The rows are grouped in 4 different ways at once. Each group adds its own fixed numbers to the row, and there is some noise. The rows also spread widely along 12 directions, which tell nothing about the answers.
(in the rows, 128 means zero)
Known rows, each followed by its group in each grouping:
[189 158 134 141 125 175 188 112 133 110 252  89 195 129 138 178 125 116
 182 199 151 148  88 165 130  84 126  91 162  70 128 146 164 109  66 164
 184  99 119 170 147 104 120  90] | dol B Z_926 Z_310
[162 114 154 123 126  90  98 137 112 130 104  97  75 123 181 114 155 130
 113 115 146 111 115 153 139 189 133 107 159  96 182 114 138  75 158 132
 120 114 119  87 129 159 146 122] | Tiv S Z_926 Z_556
[127 122 134 152  86 136 137 102 163 158 145 106  87 153  82 154 133 150
 121 134 133 160 145  96 138 126 147 147 119 113 148 134 125 143 194 103
 111 162 137  79 124 147 138 146] | Mif R Z_827 Z_109
[ 74 158 133 135 111 117 136 102 136 133 125 128 123 153 129 103 117 123
 121 133 132 163 130 105 159 120 127 170 120 114 121 133 143 152 147 121
 102 144 126 132 111 108 142 115] | bepa R Z_739 Z_109
[183 112 124 111  98 136 101 120  94 156 124 115  94  93 146 138 136 117
 121 133 140  81  88 157 132 177  89 104 143 146 193 112 129  77 103 125
 151 118 144 108 143 150 117 145] | bepa M Z_489 Z_556
[ 76  98 111 113 148 124 118 121 139 120 143 118 127 137  73 142 128 152
 141 144 134 123 148 105 156 103  93 144 113 141 134 121 114 150 106 102
 152 133 123 104 133 102 144  85] | Mif A Z_739 Z_717
[111 128 147 133 123 151 100 128 138 119 135 154 125 149  50 141 140 145
 146 129 128 164 158 107 143 119 118 144 106 135 110 154 151 132 167  95
 117 132 131 107 155 131 169  97] | gute S Z_827 Z_310
[186 112 126 102 150 173 137 150 125 135 179  74 152 122 110 174 143 134
 165 156 139 102 137 184 111 146 129  64 175 131 170 133 120  58  97 157
 171 112 125 121 161 147 104 116] | dol M Z_489 Z_21
[147 111 145 144 128  91 178  93 153 155 114  52 117 115 193 123 112 136
  84 108 129  83 124 133 151 134 130 132 141 101 114 133 162 127 126 122
 121 132 137  93 116 143 126 149] | gute A Z_510 Z_717
[ 96 136 144 125 132 116 139 110 161 129 130 116 139 161 135 136 140 131
 147 156 151 128 131 106 155 133 137 144 135 105 139 134 132 131 132 113
 132 133 140 113 130 106 144 107] | Tiv B Z_510 Z_21
[170 126 124 145 105 140 131 144  98 102 155 158 145 116 171 145 149 121
 122 154 112 120 102 152 127 157 127 108 153 112 168 100 109 120  52 138
 187  94 115 154 163 123 133 100] | Mif M Z_510 Z_109
[ 72 145  48 108 173 155 147 168 101 106  90 177 143 115 118 123 149 123
 146 113 113 130 165 104  90 152 103 108 131 211 122 108  70 140  71 132
 144 137 113 171 138 123  70 135] | dol M Z_510 Z_556
[ 37 140  74  50 172 123 123 108 110 161 104  86 110 117  95  98 136 132
 152 134 173  99 130 100 188 148  31 132 105 186 151 121 129  99  87 104
 130 152 138 105 125  76 102  89] | gute A Z_739 Z_310
[ 80 133 101 111 147 116 134 123 143 139 103 106  81 128 124 124 143 154
 115 123 145 141 155  90 136 147 106 136 128 143 139 115  98 142 158 107
 118 145 123  95 114 133 120 122] | Mif S Z_510 Z_21
[162 140 148 114 126 167 102 157 110 131 100 155 162 149  90 135 146  91
 147  93 101  90 154 175  93 145 176 114 130 147 147 149 135  80 134 122
 113 145 152 132 163 112 119 184] | bepa S Z_739 Z_310
[ 80  76 106  93 181 100 121 110 176 153  94 100 121  98 102 131  74 145
 124  94 126  64 152  95 136  82  86 147  83 193  89 134 132 166 112  97
 105 148 137  95 100 105 121 164] | bepa B Z_827 Z_717
[144 172 115  88 193 136 125 169 137 112 146 141 132 125 180 145 166  73
 227 178 151  93 102 147  73 126 189  90 162 108 191 130  70  64  99 165
 141 140 177 172 106 104  97 140] | Tiv R Z_510 Z_556
[174 103 141 151  88 143 132 118 111 154 150  95 135 115  91 138  96 142
  89 105 113 126 129 169 135 121 122 137 133 124 130 133 154 130 143 128
 128 130 128 108 137 155 128 154] | dol R Z_489 Z_717
[ 79 115 141 148 121 111 112 138 139  98 102 173 131 140 113 116 128 132
 108 112 108 145 154 104 136 124 135 167 109 137 125 119 108 175 115 114
 120 133 112 135 131 115 151 115] | gute M Z_827 Z_717
[ 63 148 115  87 105 109  92  93 126 171  72 158 103 116 119  95 119  89
 138 128 165  69  91  75 160 135  73 185  78 166 162 117 107 138 116  95
 108 159 190 114 113  83 125 163] | gute R Z_489 Z_717
[110 127 101 116 136 139 110 129 121 116 129 157 127 112 109 142 136 133
 137 141 147 110 122  93 128 119  77 126 109 156 119 121 104 151  94 104
 157 120 135 128 137 117 141 124] | Mif S Z_739 Z_21
[109 106 116 119 182  93 158 138 162 119 122  68 120 127 179 127 120 142
 127 111 136 106 153 126 111 122 141 103 154 119 121 124 119 130 119 152
 121 124 105 120 105 130 102 130] | dol B Z_926 Z_717
[ 98 133 110 134 162 133 144 149 130 111 117 131 165 146 126 127 132 137
 132 103 122 130 171 136 129 138 140 125 136 144 107 133 132 131 101 139
 134 129 107 148 141 118 118 117] | Tiv R Z_827 Z_717
[113  94 120  71 176 108 117 137 151 134 140  66  88  85 133 131 111 125
 153 155 143  84  99 142 123  97 108 114 129 130 197 111  83 106  87 137
 132 145 144 107  82  90 118 133] | gute M Z_739 Z_310
[174 111 124  96 241 135 116 172 148  86 154 141 164  79 178 149 106 110
 200 136 124  69 120 149  70  55 125  60 135 152  46 149 131 110  69 161
 143  81 130 173 132 137 137 119] | gute S Z_926 Z_109
[138 118 123 112 151 124 127 125 115 150 124  79 126 107 129 115 115 145
 103  97 128 102 144 157 137 136 100 114 140 148 108 137 159 102 137 132
 120 113 121 108 135 148 123 127] | dol S Z_489 Z_717
[151 163 108 137 136 142 148 142 112 109 158 138 151 120 180 123 147  99
 135 139 115 127 108 156 107 139 154 105 150 108 134 121 111 108  95 160
 143 117 123 183 129 122 102 129] | Tiv A Z_489 Z_109
[145 133  74 137 110 167 147 149 113 128 111 156 132 145 140 170 177 117
 151 133 136  90 146  99  86 186 145  90 149 142 184 108  71 114  85 128
 188 131 151 129 171 139  82 164] | dol R Z_510 Z_717
[152 122 186 152  96 120 114 123 119 125  93 175 183 141 128 108  95 102
 101  93  96 105 129 154 152 120 148 178 107 129 103 141 178 146 117 107
 106 133 148 137 146 101 166 148] | Mif R Z_510 Z_310
[150 127 149 143 104 129 110 131 148 105 122 158 116 143 155 147 152 103
 145 145 140 102 110  92 103 131 157 131 127  90 164 128 108 131 130 112
 138 123 163 119 129 120 155 155] | dol S Z_739 Z_310
[ 94  64 117 103 138  75  84 146 131 133  89 104  64  96 121 113 111 149
  94 105 122 103 131 124 135 139 102 141 118 151 187  90  86 141 134 108
 111 149 118  83  84 123 131 145] | dol B Z_739 Z_556
[ 86 161 124  95 179 143 118 135 142 126 171 123 133 142  70 136 149 124
 200 167 145 150 143 129 134  93 128 134 119 130 131 152 115 106 132 131
 129 145 141 140 129 102 127  79] | gute A Z_827 Z_717
[146 115 135 144 136 137 126 159  95 111 109 120 142 150 118 113 150 143
  98  79  98 147 179 168 134 171 142 105 153 131 123 135 155  98 139 131
 122 124  93 125 161 146 130 107] | Mif A Z_739 Z_310
[129  94  76 163 151 158 158 141 118 111 142 114 133 114 106 146 115 180
  98  95 114 161 174 122 110 122  98  92 145 156  63 129 135 158 132 134
 145 105  83 135 143 182 117 112] | Tiv R Z_489 Z_717
[ 93 100 112  86 175 118  74 166 119 121  78 154  89  96  94 104 115 124
 129  96 103 119 146 132 113 125 106 140  98 188 158 113  89 134 115 121
 100 151 120 133 108 106 115 142] | bepa M Z_827 Z_310

New rows. What belongs after each?
[123 108 110 156 142 150 158 143 146  99 168 109 137 149  90 165 138 154
 135 137 113 158 171 124 105 101 152 111 146 108 116 135 109 148 133 133
 154 129 107 129 136 147 124 111] | dol A Z_739 Z_717
[139 134 137 131 160 145  97 166 127  87 140 159 100 135 122 140 158 132
 167 148 114 169 146 125  91 124 164 114 147 101 146 134 104 115 158 128
 130 117 124 138 136 143 151  92] | bepa S Z_510 Z_310
[141 133 166 106 157 122  95 140 139 103 129 162 127 129 160 126 141  98
 187 170 147 109  98 112 125 115 130 132 131 104 150 141 133 107 106 127
 142 107 163 139 140 108 167  90] | dol M Z_510 Z_310
[168  96 136 151  88 111 105 120 116 139 125 138  93  82 130 125 102 127
  73 113 118 120  92 122 143 120  86 154  93 133 135 109 121 169 122 111
 128 139 129 116 112 140 140 169] | dol A Z_827 Z_21
[110 165 128 140 110 149 116 141 113 123 149 145  95 156  82 122 169 133
 129 139 124 207 153 131 123 151 148 139 139 110 152 129  96 119 195 129
 110 150 119 134 133 146 122 101] | Mif A Z_489 Z_21
[153  94 154 143  97 140 116 112 148 136 110 136 119 136  95 147  97 123
 126 111 120 115 126 115 127 108 132 150 103 129 128 133 144 150 149 104
 114 148 145  98 134 131 146 169] | bepa R Z_926 Z_310
[143 133 153 106 132 143 115 114 148 152 151 117 119 135  79 144 118 101
 172 150 124 120 113 143 123  85 149 141 108 123 138 144 128 110 160 121
 106 156 158 116 127 113 125 152] | bepa A Z_926 Z_109
[103 133  90 157 120 165 151 137 115 123 119 143 129 141  64 131 139 154
  95  90 107 184 184 112 114 127 114 125 118 166  78 134 113 166 160 110
 113 154  96 137 141 156 106 149] | Mif A Z_739 Z_21
[ 86 118 119  65 206  73  53 136 154 136  74 139  27  85 173  78 124 111
 167 128 173 103  98  61 112 107  79 134  94 149 122 139 106 116 187 112
  70 130 172 116  68 125 148 130] | Tiv B Z_489 Z_310
[118  96  99 154 138 113 177 144 136 119 101  80 111 124 144 126 123 151
  72  71  93 131 176 141 103 138 153 112 141 135 117 107  96 157 131 141
 111 150  86 121 113 153  80 168] | gute A Z_926 Z_717
[151 173 154 125 143 131 139 123 115 137 172 116 122  98 136 104 110 113
 129 150 136 177  95 159 133  80 111 146 131 112  97 153 147 130 143 146
 102 128 131 163 102 133 135 118] | Mif M Z_510 Z_21
[101 157 147 114 117 138 143  94 175 144 116 115 155 175 126 148 149 106
 166 152 168  81 135  82 144 136 141 141 125 116 137 154 141 116 134 103
 131 141 174  99 145 103 140 149] | dol S Z_739 Z_21
[156 102  90 134 183 117 141 182 148  73  82 194 161  97 229 151 136  82
 151 114  90  29 125 111  40 125 181  96 132 156 134  97  48 147  34 148
 164 125 154 185 112 116  88 195] | dol A Z_510 Z_556
[193 138 151 146 116 130 112 139 105 115 123 168 118  94 170 117 123  83
 120 124 101 116  85 154 101 115 149 138 120 105 139 128 123 127 116 134
 125 130 154 165 119 125 130 169] | bepa A Z_510 Z_310
[107 117  94 144  96 108 153 123 108 107 157  95 105 105 169 122 134 149
  84 141 134 150 105 128 149 158  94 121 148  94 191  86  98 152  69 136
 161 123  89 137 105 103 114 106] | gute B Z_739 Z_310
[134 110 145 123 123 116 112 125 124 137 115 113 130 135 152 118 125 143
 118 115 132 108 138 139 159 166 114 119 145 130 126 128 161  98 130 124
 127 110 124 106 153 143 152  96] | gute R Z_489 Z_109
[143 147 109 150 107 159 179  88 145 148 119 121 154 151 153 151 145 136
 128 125 147  94 142  78 139 155 104 110 132 143  74 150 179 125 122  99
 152 105 147 105 180 154 130 140] | dol S Z_510 Z_109
[ 95  97 130 125 116 148 144 142 155 122 150  98 176 162  45 164 117 139
 122 123  78 119 177 174 124 110 193 142 134 132 179 109  91 141 113 124
 135 160 110 105 131  85 114 148] | dol S Z_739 Z_109
[106 110  80 135 149 151 166 135 149 101 112 164 183 133 128 155 115 121
 137 102 110  89 156  91  92 107 123 113 106 182  90 116 101 177  56 119
 150 134 119 160 140  94  87 169] | Mif B Z_926 Z_310
[171  88 100 146 149 139 122 143 129 119 128 125  88  90 142 155 114 142
 125 111 128 109 127 106  82  99 112  92 130 135 101 133 112 147 124 125
 145 115 131 123 120 175 130 166] | bepa R Z_739 Z_717
[118 127 140 124 117 126 112 102 132 139 140 115 119 123 109 127 119 148
 110 133 144 134 124 116 166 129  82 147 120 129 114 133 152 135 147 107
 126 119 126 103 135 134 159  95] | Mif S Z_489 Z_21
[161 113 167 114 167 123 107 125 156 127 165 102 139 124 129 146 110 125
 170 147 131 103 125 156 118  87 146 115 141 103 113 161 158  97 143 136
 125 107 145 125 128 133 156 108] | bepa B Z_489 Z_717
[154 119 165 137 143 130 110 156 106  97 150 146 161 118 123 127 126 128
 131 139 101 143 131 183 139 117 138 129 140 112 119 128 135 124 102 140
 143 114 111 151 146 126 158  84] | gute A Z_510 Z_21
[192 171 211 125 139 115 118 133 126 120 125 163 196 131 197  95 107  55
 149 117 112  83  89 193 121  95 175 141 129 108  86 163 185  95  99 159
  94 111 154 184 134 100 152 156] | Mif M Z_926 Z_109
[125 123 137 109 128 147 120 127 134 137 129 107 141 147  99 137 124 124
 148 127 124 116 147 149 134 145 150 132 139 129 169 132 131  92 138 129
 122 147 139 113 137 111 120 124] | bepa R Z_489 Z_310
[ 86 118  72 115 156 123 116 169 114 113 128 129  79  98 108 122 134 146
 109 116 118 162 148 122  92 123 111 113 126 157 160  95  43 162 125 135
 121 157  96 145  86 121  88 148] | Mif B Z_739 Z_21
[168  56 141 130  92 127  64 146  97 130 113 137  97 120  90 150 150 145
 107 116 113  88 132 154 142 178 112 116 133 129 201  98 106  97 120 104
 167 117 130  78 174 150 152 113] | gute A Z_489 Z_717
[103 119 141 131 118 102 103 147 130 122  43 164 125 130 150 102 129 106
  85  70 107  83 150 119 112 153 152 150 108 154 132 115  98 152 129 110
  92 150 138 124 119 115 130 199] | gute S Z_739 Z_21
[ 93  55 132 128 135  93  87 137 177 112  57 153  67 131 116 142 121 132
 124 108 120  88 143  64  97 110 143 150  94 144 156 102  60 178 149  96
 111 145 148  84 107 132 144 179] | Tiv M Z_926 Z_717
[ 71 146  73 145 122 140 198  97 173 147 121  89 109 168 118 150 150 146
 131 122 158 146 169  49 112 136 125 119 130 138 111 133 106 161 160 116
 121 156 124 107 127 137  76 165] | dol B Z_926 Z_717
[101 122 187  93 139  87 109 119 136 160  55  84 145 148 152  73 114 117
  91  77 125  77 158 174 178 178 134 155 137 150 135 139 175  82 146 129
  70 140 131  97 132 116 137 135] | gute M Z_489 Z_21
[ 98 140 159 122 130 114 133 109 155 133 127 116 161 148 132 116 103 122
 126 129 133 119 133 133 161 116 137 170 125 121 123 135 144 139 131 128
 105 142 138 129 111  98 143 113] | Mif R Z_489 Z_21
[121 147 127 163  82 160 170 117 114 117 137 130 168 146 108 121 117 123
  81 104  89 164 149 160 132 144 152 150 139 131 134 122 138 147 109 137
 122 140  98 158 140 116 102 139] | bepa M Z_489 Z_310
[158 122 119 131 111 146 116 115 138 156 105 136  77 110 118 138 127 114
 139 118 156 106 110  78 100 112 103 118 101 140 120 151 126 128 168  96
 108 151 181 102 120 154 132 197] | gute R Z_739 Z_310
[110 156 128  83 182 133 115 157 114 142 130 105 107 111  94 100 121 114
 161 125 126 156 139 169 115 103 142 131 133 141 142 143 115  92 160 145
  82 163 140 138  99 113 107 128] | gute R Z_510 Z_310
[157 144 161 126 132 142 156 104 136 128 148 120 203 130 147 129  95 100
 158 136 143  89 104 149 154  95 115 130 124 122  83 157 196 117  74 137
 132 117 147 151 145  97 141 123] | gute R Z_926 Z_310
[102 113  84 106 156 116 141 134 133 138  91 117 120 126 164 137 152 136
 131 111 138  68 153  99 117 169 112 102 137 162 151 111  99 119  88 116
 155 128 135 112 145 119  95 143] | Mif B Z_510 Z_717
[133 133 179 121 107 115 102 110 128 148 103 125 149 133 116 108 103 108
 102 103 118  97 124 162 157 127 134 165 114 129 128 141 164 124 136 110
  98 141 143 109 128 105 156 161] | bepa S Z_739 Z_21
[128  94 153 118 134 128 101 136 142 125 105 142 138 156  87 151 145 132
 162 134 118  95 153 124 141 147 142 137 127 142 151 131 130 105 139  98
 139 138 150  89 159 130 151 111] | dol A Z_510 Z_556
[120 153 163 127 113 139 150 108 142 159 159  70 138 169  72 134 140 139
 127 129 131 156 160 169 159 134 158 148 145 109 157 155 160  94 167 126
 107 153 125  96 141 123 124 117] | Mif M Z_827 Z_717
[131 161 111  90 170 151 145 140 141 126 148 127 170 123 147 142 142  83
 197 152 148  73 111 137  93 103 139  93 131 136 139 146 114  90  72 143
 137 137 165 169 122  80  97 159] | gute B Z_739 Z_310
[152 128 117 121 180 131 124 160 129 128  87 137 117 128 154 130 155 109
 149 101 122  88 155 128  80 137 162  95 137 142 111 145 112  98 143 130
 118 130 153 134 141 152 107 169] | Tiv A Z_510 Z_717
[162 127 163 102 144 111 104 130 108 137 135 100 117  97 151 103  93 108
 134 124 133 120  91 177 145 113 113 135 130 110 148 131 159 102 121 149
 107 131 130 135 107 110 138 126] | bepa R Z_926 Z_310
[ 82 175 126  84 168 137 130 104 138 161 100 136 155 118 105  88  98 100
 144 113 147 111 127 114 141  87  80 161  89 197  56 165 156 131 135 120
  73 149 158 157 109 104 112 153] | Mif M Z_489 Z_21
[133  78  59 140 135 121 162 126 128 108 155  92  89  53 172 148  91 155
  91 135 135 113  91  95 112  98  63 102 123 133 143  84  80 186  48 135
 172 122 107 135  79 125 109 144] | gute R Z_739 Z_310
[136 115 174 141 147 120  99 144 137 102  96 154 156 170 139 122 150 126
 140 111 130 118 166 122 142 148 144 124 139 117  92 155 169 111 147 116
 123 110 128 122 167 147 177  98] | dol A Z_739 Z_21
[173 122 155 120 114 158  98 148 107 111 151 163 163 144 105 156 155 105
 176 150 131 107 117 163 122 145 137 100 138 116 171 131 133  86  86 127
 161 115 138 138 181 107 142 116] | gute B Z_926 Z_310
[102 152  87 130 128 181 107 161  97 103 118 219 151 158  66 151 164 113
 181 130 134 147 159  94  95 136 112 117 115 173 120 126  90 139 103 117
 159 131 132 162 181 123 110 122] | Mif R Z_926 Z_717
[151  74 120 100 125 101 133 120 127 162  94  45  85 119 145 132 130 147
  92  95 133  68 138 147 152 182 107 105 139 139 200  96 122  87 118 120
 133 148 119  60 132 127  96 149] | Mif A Z_926 Z_310
[ 85  95 125  87 183  65  87 140 132 133  51  87  76 115 183  86 136 141
 105  83 150  66 145 114 147 169 101 120 130 140 141 120 132 103 138 114
 106 118 128  81 110 127 145 125] | Tiv S Z_739 Z_717
[141 116 105 130 123 146 139  99 142 140  85 128 132 136 162 140 141 139
 122 101 160  63 143  61 137 174  74 105 121 162  86 144 176 114 123  93
 145  98 150  94 174 154 135 139] | dol S Z_489 Z_310
[135 102 125 146  96 117  70 139 100 127  86 185  55 114 111 125 147 139
 119 124 136 150 115  89 129 161  98 143 113 137 152 113 110 138 173  89
 124 130 145  97 137 170 167 129] | Tiv R Z_510 Z_556
[150  44 134 148 118 113 111 160 122 107  71 134 153 124 139 141 111 151
  79  64  77  65 174 169 120 177 155 112 148 164 152  95 118 125  95 121
 138 125 104 102 146 148 131 152] | gute R Z_489 Z_556
[155 151  83 149 107 135 167 108  88 123 184 104 102  88 189 142 146 151
 126 178 170 156  76 115 154 161  56  95 162  98 152 108 136 120  72 139
 189  95 111 141 135 157 125  69] | gute R Z_510 Z_556
[116 158 129 136 132 141 150 107 132 134 112 138 118 131 139 113 135 123
 134 129 149 149 128  86 137 126  97 132 121 140  79 160 163 134 142 108
 109 123 143 134 141 142 140 119] | gute M Z_510 Z_310
[104 125 102 139 117 174 129 140 139 123  95 171 140 173  67 164 164 130
 147 108 117 121 190  94 100 160 148 119 123 175 136 137 102 131 128 103
 142 144 133 118 181 140 108 157] | bepa M Z_827 Z_717
[113 142  98  95 136 141 122 149 106 137 113 123  84 115 126 123 166 120
 145 140 138 130 125 126 112 165 116 108 141 145 199 109  76  95 113 129
 134 146 141 127 132 121  94 135] | gute M Z_510 Z_310
[ 88 136  86 108 169 163 126 176 132  91 151 151 145 128  80 145 140 124
 163 139 100 144 162 137  79 110 162 118 134 151 159 112  58 134 112 150
 136 142 117 165 118  98  92 123] | dol S Z_489 Z_310
